The rows of each matrix lie in a flat space through zero, up to rounding. After each matrix: how many dimensions does the smallest such space have?

[[-17,7,2,-12,-8,-4,-26,-8,7,18,-5,19,-5,-19,9,-16,-3,10,25,-8,2],
[7,9,5,11,-10,7,-6,-2,-10,-21,8,-6,-1,17,-6,19,-13,23,-1,-3,7],
[2,5,12,-3,4,-4,10,-4,-7,14,-3,-3,-11,9,-1,-3,-4,-10,-6,-12,2],
[-12,11,-3,-10,-10,-12,-22,-8,28,25,2,21,4,-26,-2,-35,7,-18,12,-11,-1],
[-8,-10,4,-10,-10,-3,-12,13,7,-17,0,12,13,-1,15,5,1,1,13,24,1],
[-4,7,-4,-12,-3,1,-10,-3,7,7,3,4,9,-3,-1,-9,-1,-2,1,1,4],
[-26,-6,10,-22,-12,-10,-30,5,10,6,-11,33,0,-22,27,-11,-1,5,37,10,0],
[-8,-2,-4,-8,13,-3,5,-4,-4,18,-11,5,-9,-13,5,-9,5,-6,4,-9,-3],
[7,-10,-7,28,7,7,10,-4,-12,-3,-4,-13,-18,-6,-5,12,4,18,2,-9,-9],
[18,-21,14,25,-17,7,6,18,-3,-26,12,-26,3,28,3,29,-3,13,-2,30,-5],
[-5,8,-3,2,0,3,-11,-11,-4,12,-3,3,-11,-9,-2,-4,-5,15,11,-15,1],
[19,-6,-3,21,12,4,33,5,-13,-26,3,-19,-1,19,-13,21,3,-6,-28,0,-3],
[-5,-1,-11,4,13,9,0,-9,-18,3,-11,-1,-14,-11,3,8,-2,24,9,-12,-2],
[-19,17,9,-26,-1,-3,-22,-13,-6,28,-9,19,-11,-9,11,-14,-12,10,21,-18,9],
[9,-6,-1,-2,15,-1,27,5,-5,3,-2,-13,3,11,-5,1,7,-23,-23,3,-2],
[-16,19,-3,-35,5,-9,-11,-9,12,29,-4,21,8,-14,1,-32,1,-24,0,-14,8],
[-3,-13,-4,7,1,-1,-1,5,4,-3,-5,3,-2,-12,7,1,8,2,10,7,-8],
[10,23,-10,-18,1,-2,5,-6,18,13,15,-6,24,10,-23,-24,2,-34,-33,-7,10],
[25,-1,-6,12,13,1,37,4,2,-2,11,-28,9,21,-23,0,10,-33,-44,1,-2],
[-8,-3,-12,-11,24,1,10,-9,-9,30,-15,0,-12,-18,3,-14,7,-7,1,-14,-5],
[2,7,2,-1,1,4,0,-3,-9,-5,1,-3,-2,9,-2,8,-8,10,-2,-5,5]]
 -> 7

[[1,4,-4,8,-1,-2,-4,4,-4,-2,1,4,1,-5,-5,7,0,5,10,0,-2],
[4,10,0,-23,12,18,11,4,-1,8,-15,10,-2,2,-1,0,-11,1,-10,-4,6],
[-4,0,-11,3,-6,-10,-10,0,3,-16,-6,-14,23,0,-22,1,18,6,14,1,-4],
[8,-23,3,6,-15,2,-1,-8,6,-1,5,-9,3,-16,-2,-5,12,-2,9,-13,-3],
[-1,12,-6,-15,3,9,1,7,5,-2,0,-10,5,3,-18,-3,8,12,0,-7,7],
[-2,18,-10,2,9,11,-2,-3,-8,4,9,-4,-26,2,5,2,1,12,0,5,14],
[-4,11,-10,-1,1,-2,2,2,-8,-3,-8,8,-9,7,1,3,-2,-4,-1,14,5],
[4,4,0,-8,7,-3,2,-2,-3,4,-18,2,15,-1,-8,2,-6,8,3,6,-1],
[-4,-1,3,6,5,-8,-8,-3,-5,0,2,-9,-1,7,6,-4,-1,-10,-4,2,0],
[-2,8,-16,-1,-2,4,-3,4,0,-16,-9,0,15,5,-21,3,12,12,13,-1,-3],
[1,-15,-6,5,0,9,-8,-18,2,-9,-11,-5,6,-25,-1,3,12,-1,11,-3,-4],
[4,10,-14,-9,-10,-4,8,2,-9,0,-5,-13,-5,24,-7,-9,15,1,-1,6,14],
[1,-2,23,3,5,-26,-9,15,-1,15,6,-5,13,2,-8,-6,-23,-9,-4,0,-6],
[-5,2,0,-16,3,2,7,-1,7,5,-25,24,2,-54,-5,21,-9,-2,7,23,3],
[-5,-1,-22,-2,-18,5,1,-8,6,-21,-1,-7,-8,-5,-17,-9,25,9,9,14,8],
[7,0,1,-5,-3,2,3,2,-4,3,3,-9,-6,21,-9,-19,-4,6,-5,-4,5],
[0,-11,18,12,8,1,-2,-6,-1,12,12,15,-23,-9,25,-4,-26,-9,-11,5,-4],
[5,1,6,-2,12,12,-4,8,-10,12,-1,1,-9,-2,9,6,-9,-23,-6,-23,2],
[10,-10,14,9,0,0,-1,3,-4,13,11,-1,-4,7,9,-5,-11,-6,-2,-18,-4],
[0,-4,1,-13,-7,5,14,6,2,-1,-3,6,0,23,14,-4,5,-23,-18,-9,0],
[-2,6,-4,-3,7,14,5,-1,0,-3,-4,14,-6,3,8,5,-4,2,-4,0,-1]]
 -> 11

[[-13,12,-5,-1,-7,3,14,15,-9,29,19,-5,-23,22,-2,16,-5,-4,33,41,-9],
[12,36,0,-11,-9,10,8,-1,-11,-10,-2,-7,10,11,-7,-12,-4,3,9,-15,10],
[-5,0,5,10,-7,-9,13,4,-3,18,12,23,-7,2,-18,14,-5,2,13,1,-7],
[-1,-11,10,6,11,13,3,-7,-2,-2,-6,9,7,-2,-4,-3,-2,0,-15,0,1],
[-7,-9,-7,11,16,-16,4,-13,-12,0,10,5,-9,1,0,4,5,-1,3,15,-11],
[3,10,-9,13,-16,16,9,17,28,24,6,12,-1,10,4,11,5,20,-9,2,-1],
[14,8,13,3,4,9,23,-20,18,-7,4,-1,14,6,-19,2,-2,-7,-9,8,1],
[15,-1,4,-7,-13,17,-20,11,-1,-15,1,13,15,19,16,7,-23,-12,-5,-18,-4],
[-9,-11,-3,-2,-12,28,18,-1,55,10,16,9,10,6,-3,19,9,8,-7,18,6],
[29,-10,18,-2,0,24,-7,-15,10,7,-9,-7,21,0,8,-4,-6,-13,-14,2,9],
[19,-2,12,-6,10,6,4,1,16,-9,0,-9,-2,-5,2,-17,-5,-3,-6,29,4],
[-5,-7,23,9,5,12,-1,13,9,-7,-9,11,21,-16,-12,-13,-8,0,-19,4,-13],
[-23,10,-7,7,-9,-1,14,15,10,21,-2,21,-15,9,-7,8,-2,24,5,5,-14],
[22,11,2,-2,1,10,6,19,6,0,-5,-16,9,11,7,0,-4,6,0,-3,1],
[-2,-7,-18,-4,0,4,-19,16,-3,8,2,-12,-7,7,31,3,5,6,6,7,-1],
[16,-12,14,-3,4,11,2,7,19,-4,-17,-13,8,0,3,4,-7,-5,-16,-4,5],
[-5,-4,-5,-2,5,5,-2,-23,9,-6,-5,-8,-2,-4,5,-7,10,-2,-15,5,9],
[-4,3,2,0,-1,20,-7,-12,8,-13,-3,0,24,6,6,-5,-2,-4,-17,-5,-7],
[33,9,13,-15,3,-9,-9,-5,-7,-14,-6,-19,5,0,6,-16,-15,-17,11,8,-1],
[41,-15,1,0,15,2,8,-18,18,2,29,4,5,-3,7,-4,5,-5,8,34,10],
[-9,10,-7,1,-11,-1,1,-4,6,9,4,-13,-14,1,-1,5,9,-7,-1,10,7]]
 -> 14

[[-29,-40,8,-13,-2,-6,-6,14,-14,-21,6,-6,4,30,18,4,-18,27,-14,5,-26],
[-40,28,3,-25,-8,-17,-1,13,-18,-22,-27,6,-6,-4,-11,-15,6,8,-9,16,-2],
[8,3,35,-14,5,-13,-8,3,4,15,7,26,1,11,10,-1,1,-3,7,-3,16],
[-13,-25,-14,8,9,7,5,-8,-6,8,-1,-6,-14,9,8,-6,-1,7,-7,31,-8],
[-2,-8,5,9,28,-13,5,-10,-4,-1,-4,18,9,-7,4,15,-5,-17,-3,3,7],
[-6,-17,-13,7,-13,19,2,-6,5,-4,-11,-8,0,7,-1,-4,-2,-11,-14,9,4],
[-6,-1,-8,5,5,2,4,-16,5,-23,3,13,7,-2,-3,14,-7,-1,8,0,14],
[14,13,3,-8,-10,-6,-16,18,-9,-9,5,-14,-8,13,-24,-4,13,-7,-6,-3,-3],
[-14,-18,4,-6,-4,5,5,-9,7,13,-15,1,20,-7,7,-4,20,14,1,0,6],
[-21,-22,15,8,-1,-4,-23,-9,13,-12,-1,6,16,-10,13,12,-14,-1,-1,-2,-9],
[6,-27,7,-1,-4,-11,3,5,-15,-1,16,-11,4,1,5,-1,2,12,9,-11,-8],
[-6,6,26,-6,18,-8,13,-14,1,6,-11,-5,0,-12,12,1,19,7,-9,1,-1],
[4,-6,1,-14,9,0,7,-8,20,16,4,0,32,-16,-5,23,5,0,14,-1,-2],
[30,-4,11,9,-7,7,-2,13,-7,-10,1,-12,-16,-11,-10,1,-2,-12,-4,-7,0],
[18,-11,10,8,4,-1,-3,-24,7,13,5,12,-5,-10,6,11,-3,-8,8,-5,-5],
[4,-15,-1,-6,15,-4,14,-4,-4,12,-1,1,23,1,11,-6,2,17,-3,5,-2],
[-18,6,1,-1,-5,-2,-7,13,20,-14,2,19,5,-2,-3,2,-1,14,-5,-16,15],
[27,8,-3,7,-17,-11,-1,-7,14,-1,12,7,0,-12,-8,17,14,-1,17,-11,9],
[-14,-9,7,-7,-3,-14,8,-6,1,-1,9,-9,14,-4,8,-3,-5,17,5,10,-16],
[5,16,-3,31,3,9,0,-3,0,-2,-11,1,-1,-7,-5,5,-16,-11,10,29,-12],
[-26,-2,16,-8,7,4,14,-3,6,-9,-8,-1,-2,0,-5,-2,15,9,-16,-12,5]]
 -> 19

[[-2,-1,1,-3,-4,1,-1,3,-2,-6,-5,-6,-2,12,7,1,5,7,-8,-2,1],
[-1,-2,14,-12,7,7,5,-15,-10,9,-1,3,-21,1,5,4,-14,-1,-6,-1,0],
[1,14,9,-6,2,-7,8,-8,-7,21,-1,-1,-18,-14,-4,6,-20,-8,3,8,3],
[-3,-12,-6,11,2,-3,-6,5,-1,-11,3,15,15,-16,-2,-5,6,3,9,10,-6],
[-4,7,2,2,0,-11,2,5,-3,6,-3,-2,0,-17,0,-3,-5,-4,6,17,0],
[1,7,-7,-3,-11,-13,6,17,10,-2,-6,-12,12,4,10,-7,19,3,-6,0,11],
[-1,5,8,-6,2,6,0,-7,-4,4,-2,-8,-16,13,0,5,-10,0,-6,-3,1],
[3,-15,-8,5,5,17,-7,-21,0,-4,6,6,19,-8,-8,3,-7,-1,3,0,-21],
[-2,-10,-7,-1,-3,10,-4,0,-12,-11,0,-4,5,6,6,6,11,-1,-11,-13,-5],
[-6,9,21,-11,6,-2,4,-4,-11,10,-6,-3,-35,6,6,3,-17,0,-5,7,8],
[-5,-1,-1,3,-3,-6,-2,6,0,-6,-4,-1,6,-4,4,-3,4,5,1,11,-1],
[-6,3,-1,15,-2,-12,-8,6,-4,-3,-1,9,6,-18,-9,2,-10,4,15,24,-8],
[-2,-21,-18,15,0,12,-16,19,5,-35,6,6,24,19,0,-6,35,3,0,-21,-2],
[12,1,-14,-16,-17,4,13,-8,6,6,-4,-18,19,12,13,5,16,3,-22,-22,1],
[7,5,-4,-2,0,10,0,-8,6,6,4,-9,0,13,-9,5,-4,-6,-2,-15,-2],
[1,4,6,-5,-3,-7,5,3,6,3,-3,2,-6,5,5,-3,0,8,-2,4,8],
[5,-14,-20,6,-5,19,-10,-7,11,-17,4,-10,35,16,-4,0,18,2,-6,-17,-16],
[7,-1,-8,3,-4,3,0,-1,-1,0,5,4,3,3,-6,8,2,0,-1,-15,-1],
[-8,-6,3,9,6,-6,-6,3,-11,-5,1,15,0,-22,-2,-2,-6,-1,11,19,-6],
[-2,-1,8,10,17,0,-3,0,-13,7,11,24,-21,-22,-15,4,-17,-15,19,1,2],
[1,0,3,-6,0,11,1,-21,-5,8,-1,-8,-2,1,-2,8,-16,-1,-6,2,-12]]
 -> 8

[[-9,-1,15,-6,7,0,-6,0,-2,6,-3,-4,-1,-7,4,2,-8,-9,2,4,8],
[-1,-11,-6,-13,3,0,8,2,0,-6,-11,-5,-3,-3,11,5,6,7,-6,3,0],
[15,-6,-12,25,-10,0,2,-4,-13,3,-3,-17,5,3,7,5,-7,0,9,-24,5],
[-6,-13,25,-24,9,7,2,4,-9,1,-24,-13,-1,-15,24,21,2,3,-11,1,-3],
[7,3,-10,9,-9,3,7,-7,1,-9,-2,0,-1,1,-3,-3,-2,10,-1,-8,-3],
[0,0,0,7,3,-5,-1,1,-16,4,7,2,9,1,5,0,-7,-4,7,-4,-5],
[-6,8,2,2,7,-1,-5,6,-6,-1,12,14,5,2,-3,1,0,0,-11,4,-11],
[0,2,-4,4,-7,1,6,-10,2,-12,0,-1,-4,-6,2,-6,-6,8,-5,-12,6],
[-2,0,-13,-9,1,-16,-6,2,9,4,29,21,-4,16,-9,-19,5,-10,11,9,-4],
[6,-6,3,1,-9,4,-1,-12,4,2,-16,-14,-7,-4,3,0,-14,-2,13,-7,10],
[-3,-11,-3,-24,-2,7,12,0,29,-16,-56,-20,-10,-18,2,10,4,21,-10,23,9],
[-4,-5,-17,-13,0,2,14,-1,21,-14,-20,-1,-8,-2,-8,-5,8,13,-5,21,6],
[-1,-3,5,-1,-1,9,5,-4,-4,-7,-10,-8,-5,-8,8,8,-2,7,-12,-8,4],
[-7,-3,3,-15,1,1,2,-6,16,-4,-18,-2,-8,-6,-5,-6,-7,0,6,18,10],
[4,11,7,24,-3,5,-3,2,-9,3,2,-8,8,-5,-2,7,-3,0,-4,-15,3],
[2,5,5,21,-3,0,1,-6,-19,0,10,-5,8,-6,7,-1,-13,-2,4,-22,5],
[-8,6,-7,2,-2,-7,0,-6,5,-14,4,8,-2,-7,-3,-13,-15,6,-4,-2,5],
[-9,7,0,3,10,-4,0,8,-10,-2,21,13,7,0,0,-2,6,-1,-12,1,-6],
[2,-6,9,-11,-1,7,-11,-5,11,13,-10,-5,-12,6,-4,4,-4,-12,8,8,5],
[4,3,-24,1,-8,-4,4,-12,9,-7,23,21,-8,18,-15,-22,-2,1,8,3,-5],
[8,0,5,-3,-3,-5,-11,6,-4,10,9,6,4,10,3,5,5,-6,5,-5,-17]]
 -> 10

[[-1,-1,-1,2,5,-4,-2,-1,1,-3,3,-2,-6,0,5,3,-4,0,0,1,-1],
[-1,-20,-13,14,-12,-10,-8,8,-30,-11,2,-13,-17,15,-13,-14,18,-13,2,-12,-6],
[-1,-13,-9,10,-8,-7,-5,5,-20,-7,1,-9,-12,10,-9,-10,12,-9,1,-8,-4],
[2,14,10,-13,-2,14,9,-3,17,11,-6,13,22,-9,-1,4,-3,8,0,6,6],
[5,-12,-8,-2,-52,23,9,17,-37,8,-18,5,25,15,-48,-36,50,-16,5,-16,0],
[-4,-10,-7,14,23,-24,-13,-4,-3,-15,13,-15,-32,3,20,10,-17,-2,-2,0,-6],
[-2,-8,-5,9,9,-13,-7,-1,-6,-9,7,-9,-18,4,8,3,-5,-3,0,-2,-4],
[-1,8,5,-3,17,-4,-1,-6,17,0,4,2,-3,-7,16,13,-18,7,-2,7,1],
[1,-30,-20,17,-37,-3,-6,17,-53,-10,-5,-15,-11,25,-36,-33,43,-23,5,-21,-8],
[-3,-11,-7,11,8,-15,-9,0,-10,-11,7,-11,-21,6,7,1,-4,-5,0,-3,-5],
[3,2,1,-6,-18,13,7,4,-5,7,-8,7,17,1,-16,-10,15,-2,1,-3,2],
[-2,-13,-9,13,5,-15,-9,2,-15,-11,7,-12,-22,8,3,-2,0,-7,0,-5,-5],
[-6,-17,-12,22,25,-32,-18,-3,-11,-21,17,-22,-44,8,21,9,-16,-6,-1,-3,-9],
[0,15,10,-9,15,3,4,-7,25,6,1,8,8,-12,15,15,-18,11,-2,10,4],
[5,-13,-9,-1,-48,20,8,16,-36,7,-16,3,21,15,-44,-33,46,-15,5,-16,0],
[3,-14,-10,4,-36,10,3,13,-33,1,-10,-2,9,15,-33,-27,36,-14,4,-14,-2],
[-4,18,12,-3,50,-17,-5,-18,43,-4,15,0,-16,-18,46,36,-49,18,-5,18,2],
[0,-13,-9,8,-16,-2,-3,7,-23,-5,-2,-7,-6,11,-15,-14,18,-10,2,-9,-3],
[0,2,1,0,5,-2,0,-2,5,0,1,0,-1,-2,5,4,-5,2,-1,2,0],
[1,-12,-8,6,-16,0,-2,7,-21,-3,-3,-5,-3,10,-16,-14,18,-9,2,-9,-3],
[-1,-6,-4,6,0,-6,-4,1,-8,-5,2,-5,-9,4,0,-2,2,-3,0,-3,-2]]
 -> 2

[[-2,1,-2,1,3,3,-2,-8,2,4,0,-1,-3,-1,0,4,-1,-1,-3,-2,1],
[1,-6,-8,1,3,-5,0,-1,-4,0,-1,3,0,-4,-1,-4,1,8,1,5,-7],
[-2,-8,-27,9,6,-3,-5,-19,-4,16,-1,15,-14,-12,-6,6,7,4,3,9,-13],
[1,1,9,-4,0,-1,2,7,0,-7,0,-6,6,4,3,-4,-3,2,-2,-2,3],
[3,3,6,0,-11,-1,2,16,-1,-5,2,3,3,4,-2,-3,4,-7,8,2,2],
[3,-5,-3,-1,-1,-6,2,9,-5,-5,0,2,3,-1,-1,-8,2,7,4,6,-6],
[-2,0,-5,2,2,2,-2,-9,1,6,0,2,-5,-3,-1,5,0,-2,-2,-1,0],
[-8,-1,-19,7,16,9,-9,-40,5,21,-2,4,-17,-11,-1,18,-3,-1,-11,-5,-2],
[2,-4,-4,0,-1,-5,1,5,-3,-2,0,3,1,-1,-1,-5,2,4,4,5,-5],
[4,0,16,-7,-5,-5,6,21,-2,-15,0,-8,13,8,3,-12,-3,5,2,0,3],
[0,-1,-1,0,2,0,0,-2,0,0,0,-1,0,-1,0,0,-1,2,-1,0,-1],
[-1,3,15,-6,3,2,2,4,3,-8,-1,-13,9,6,5,-3,-8,3,-7,-7,7],
[-3,0,-14,6,3,3,-5,-17,1,13,0,9,-11,-7,-4,10,4,-5,0,1,-3],
[-1,-4,-12,4,4,-1,-3,-11,-1,8,-1,6,-7,-6,-2,3,2,2,0,3,-5],
[0,-1,-6,3,-2,-1,-1,-1,-1,3,0,5,-4,-2,-2,1,3,-2,3,3,-3],
[4,-4,6,-4,-3,-8,5,18,-5,-12,0,-3,10,3,1,-13,0,9,4,5,-3],
[-1,1,7,-3,4,2,0,-3,2,-3,-1,-8,4,2,3,0,-5,3,-6,-5,4],
[-1,8,4,2,-7,7,-2,-1,4,5,2,3,-5,2,-2,9,3,-15,2,-4,7],
[-3,1,3,-2,8,4,-2,-11,4,2,-1,-7,0,0,3,4,-6,2,-8,-6,4],
[-2,5,9,-2,2,6,-1,-5,5,0,0,-7,1,3,3,5,-5,-4,-6,-8,8],
[1,-7,-13,3,2,-6,0,-2,-5,3,-1,7,-3,-5,-3,-3,4,7,4,8,-9]]
 -> 3

[[24,9,12,-29,-7,15,9,-3,20,11,1,-14,11,-9,-8,-15,1,-3,6,5,-19],
[9,20,-1,21,-18,-12,4,3,7,3,10,14,7,4,-2,6,8,9,4,-18,-4],
[12,-1,16,-15,9,5,-13,16,-18,19,-9,4,-15,1,-16,-25,25,-10,-22,-12,11],
[-29,21,-15,-36,-18,30,-2,-21,10,7,0,-9,17,-11,-8,-15,-7,-10,-5,8,-24],
[-7,-18,9,-18,-13,-3,5,-18,-10,21,5,4,-4,-3,10,-7,15,7,-3,-30,-31],
[15,-12,5,30,-3,-25,10,7,11,-16,2,12,-19,20,5,13,-4,-2,22,-7,5],
[9,4,-13,-2,5,10,-3,-5,-29,2,-2,3,0,-1,-10,5,20,28,-11,-6,3],
[-3,3,16,-21,-18,7,-5,35,-7,6,1,-7,-10,-13,-15,4,18,8,13,-20,-12],
[20,7,-18,10,-10,11,-29,-7,15,-14,-7,9,-27,3,18,5,13,9,-27,-9,16],
[11,3,19,7,21,-16,2,6,-14,-1,-18,-24,-13,-9,-7,-9,0,-9,11,0,17],
[1,10,-9,0,5,2,-2,1,-7,-18,-20,-8,-17,2,-12,-3,12,11,19,13,-11],
[-14,14,4,-9,4,12,3,-7,9,-24,-8,2,-18,20,13,4,-12,-22,-12,42,-9],
[11,7,-15,17,-4,-19,0,-10,-27,-13,-17,-18,-8,13,25,19,18,-27,-7,-1,8],
[-9,4,1,-11,-3,20,-1,-13,3,-9,2,20,13,-2,-26,-10,-19,-14,8,-6,19],
[-8,-2,-16,-8,10,5,-10,-15,18,-7,-12,13,25,-26,4,-15,6,12,3,15,-16],
[-15,6,-25,-15,-7,13,5,4,5,-9,-3,4,19,-10,-15,17,-7,-13,-11,30,22],
[1,8,25,-7,15,-4,20,18,13,0,12,-12,18,-19,6,-7,-5,-18,-6,-20,12],
[-3,9,-10,-10,7,-2,28,8,9,-9,11,-22,-27,-14,12,-13,-18,-33,-15,-4,4],
[6,4,-22,-5,-3,22,-11,13,-27,11,19,-12,-7,8,3,-11,-6,-15,-18,-19,9],
[5,-18,-12,8,-30,-7,-6,-20,-9,0,13,42,-1,-6,15,30,-20,-4,-19,9,11],
[-19,-4,11,-24,-31,5,3,-12,16,17,-11,-9,8,19,-16,22,12,4,9,11,-13]]
 -> 17
